The rows are grouped in 2 ways, from coarse to fine. Each group lies inside one group of the grouping before and may be the whole of it. The rows also spread widely along 2 directions, which tell nothing about the answers.
Known rows, each followed by its group in each grouping:
[-13   6 -13  -3  -5 -48  -5 -14 -23   3  22   7 -20  -1 -22   9   7   3
  15  10   0 -13  -1  -6  14  -5   8   5  10  16]	q927 fase
[ 13 -15 -20  -6 -18  -7 -28  -6 -40  13  -2  15 -10  11  -6  20  -2  31
   3 -19   5   0  10  -6  -8  -6  16   1  -1   8]	q535 lavu
[  3 -14 -27  -2  10 -36 -29   0 -14  13  -7  29  -6   4  -1  28  24  47
  11  11  11 -19  24  -5  -4   6   4   7  23  17]	q535 Tira
[ -9   9   5 -11 -28 -15  -8 -13 -41   0   3 -12 -19 -13 -12  10  10 -12
  16   2 -13  -2 -12 -12   0 -11  21  -4  -4   6]	q927 lar
[ 21  -7 -12   3 -11  -2 -26 -11 -30   8 -18  21 -19   5   2  17   6  22
   0  -5  -2 -10   2 -12 -13  -2  23   8   9  13]	q535 tig
[ 11 -10 -13 -17  -9  -2 -27 -16 -36   2   1  14  -8  11  -7  23   1  17
   6 -14  10   8  16  -2  -5  -2  22   1   0  15]	q535 lavu
[ 13  -6  -3  -5  -9 -13 -20  -8 -27  17 -13  18 -14  -9  -4  31   8  20
  -4  -6  -5 -11  17  -9 -12   6  17   1   9   8]	q535 Tira
[ 13 -12   1  -3 -31  15 -26 -11 -48  15  -8  15 -11  -2  -8  21 -15   4
  -9 -25  -5  13   2  -7 -16   0  26  -3  -7  -1]	q535 lavu
[-16  10 -20  -3  -3 -55  -8  -7 -21   9  13   5 -23   2 -23   4  14  10
  19   9   6 -19  -5  -7  13  -6   3  10  19  13]	q927 fase
[ 21  -8   5  -3 -13  16 -25 -17 -45  -2 -15  27 -24   6  -2  27  -6   5
  -8 -22  -7  -1   6 -10  -9   3  27   8   5  11]	q535 tig
[ 26 -10   3   1 -26  18 -21  -9 -50  11 -19  19 -26  -3   1  19  -6   5
 -14 -25 -14  -4  -4 -15 -23   2  30   6   4   4]	q535 tig
[ -7   6  -5   5 -36 -20  -3  -8 -39  16  -3  -7 -21 -23 -15   1  17   2
  18  13 -17  -2 -18 -25  -9 -14  14  -4   5  -7]	q927 lar

New rows. What belongs after each?
[ 18  -9 -13  -3  -3  -3 -26  -4 -35   4 -17  27 -18   9   6  18   7  25
  -2  -6   6 -12   9  -7  -8   1  28   7  12  19]	q535 tig
[ 25  -4   1 -17  -4   9 -27 -19 -35  -4 -11  27 -22  17   0  29  -2   4
  -7 -18   0  -5  15   3   0   6  33  10   3  24]	q535 tig
[ 18  -5   6  -3 -18   1 -19  -7 -36  21 -21  21 -21 -10  -5  33  -3   5
 -13 -17 -10   0  17 -18 -13   8  27   2   6   4]	q535 Tira
[ -5  21  13 -32  -6 -19  -7 -32 -37  -8  15   2 -27   5 -22  25 -16 -27
 -11 -15  -5  -1  10   5  14  -1  25   5   2  21]	q927 fase
[ 26   2  12 -13 -15  30 -24 -21 -50  -3 -19  21 -25   4  -2  36  -9  -3
 -17 -34 -10   4   7  -4 -14  10  37   8   1  13]	q535 tig
[ 13 -10 -10  10 -27 -17 -17   8 -36  34 -21  18 -14 -14  -3  23  15  25
   2  -8 -11  -7  10 -24 -21   1  13  -1  18  -1]	q535 Tira
[-12   4  -9  -3 -30 -29  -6  -8 -34   8   0  -6 -18  -9  -7   8  21   8
  22  13 -10  -1  -9 -22   2 -12  13  -4  -1  -2]	q927 lar
[-11  12  -6 -24 -21 -23 -10 -19 -31 -12  11  -4 -18   4 -15  20  15  -2
  18   5  -5   1   3  -3  13  -9  15  -4  -2  14]	q927 lar
[ -4  12   9 -11 -21 -17   0 -19 -42   7  12   2 -29  -8 -18   6 -17 -20
  -3 -13 -17  -8 -12  -9   5  -7  24   3  11   6]	q927 fase
[  4  21  26 -14 -27  -4  -1 -26 -50   3   6  -2 -30 -14 -25  21 -23 -40
 -17 -21 -21   3  -6  -4   2  -2  35   0  -3  11]	q927 fase
[ -6  10   4  -7 -31 -12   2 -15 -43   1  -1 -10 -23 -13 -16   9  11  -7
  13   4 -15   3 -11 -10  -1 -12  19  -5  -7   2]	q927 lar
[ -5  10  -1   7 -24 -25   4 -12 -36   8  10   7 -31 -12 -22   2  -6  -9
   4  -6 -11  -5 -13 -12  -2  -6  14   2  10   2]	q927 fase
[ 16  -8  11  12 -31   5 -16   6 -42  37 -22  17 -19 -21  -9  20  -5  12
 -11 -20 -14  -9   5 -28 -28   2  19   0  10  -4]	q535 Tira
[ -5  16  16 -24 -27   2  -3 -30 -45  -5   2 -12 -20  -6 -14  23   2 -18
   3  -7 -14   6  -5  -4   5  -4  30   1  -8  12]	q927 lar
[ 26  -4   9  -6 -19  20 -18 -14 -45   5 -24  21 -21   3   4  20 -10   1
 -13 -21 -11  -2  -1 -13 -13   0  30   6   3   8]	q535 tig
[ 14  -5 -22  -2   7 -18 -34  -7 -24  -6 -10  21 -16  23   1  22  15  38
   5   2  17 -17  15   7  -1   4  21  13  12  22]	q535 tig
[ 17 -11  -3  -4 -33  16 -24 -11 -52  16 -11  11 -13   0  -7  23 -15   3
  -8 -28  -7   8   2 -12 -17   2  23   0  -2   6]	q535 lavu
[-11   3 -10   0 -33 -29  -4   2 -32  15   0 -11 -18 -11 -13  -3  20  10
  22  13  -8  -3 -17 -15  -5 -16   7  -3   3  -7]	q927 lar
[ -7   7 -12   1 -14 -43  -1 -10 -31   7  13   3 -29  -6 -20   5   6   2
   5   3  -4 -12  -8 -15   3  -6  13   2   9  11]	q927 fase
[ -7  14 -16 -11   6 -49  -7 -24 -22  -4  21   2 -21   8 -21   9   6   2
  12  10   1 -15   6   0  13  -9  10   7  13  19]	q927 fase
[-12  10  -1 -22 -21 -27 -12 -20 -34  -7   7   0 -17  -4  -9  16  16  -4
  16   4  -7   3   2  -2  14  -7  21  -1  -4  10]	q927 lar
[  4  -9 -24  12  -5 -36 -25  10 -21  26 -16  26  -7 -11  -3  20  23  45
  11  12   1 -18  13 -19 -11  -3   3   3  20   2]	q535 Tira
[  8 -17 -20   2 -19  -7 -30  -2 -38  15  -4  11  -7   2  -3   9   2  30
  11 -11   4  -1   5 -14 -16  -4  11   0   4   6]	q535 lavu
[-10  14 -11 -13  -4 -44  -9 -17 -29  -1  23   4 -21   1 -21  11   2  -3
   9   5  -1 -12   1  -2  15  -2  13   5  12  11]	q927 fase
[ 17   0   7   0 -24   3 -19  -6 -39  15 -18  23 -15 -16  -4  29   2   4
 -11 -16  -7  -2  14 -18 -13   7  23   3   6   1]	q535 Tira
[ 14  -2   8  -2 -19   3 -20 -11 -35  22 -18  18 -20 -11   1  31  -1   6
 -11 -17 -12   1  15 -19 -14   9  23  -3   9   3]	q535 Tira
[ -9  10   2 -10 -30 -18  -8 -16 -39   3   4  -8 -23 -10 -13   9  13 -10
  12   3 -13   4  -7 -13   1 -12  16  -9  -6   0]	q927 lar
[ -9   7  -3 -15 -27 -29 -12 -13 -32   3   4   1 -21 -11 -11  11  13   0
  17   9 -10   0  -3 -10   2 -10  13  -6  -2   5]	q927 lar
[  7 -16 -23  10 -24 -14 -26   1 -36  26  -8  10  -3  -2  -2  13   5  38
   8  -9   5  -1   2 -17 -19  -8  11  -2   3   3]	q535 lavu
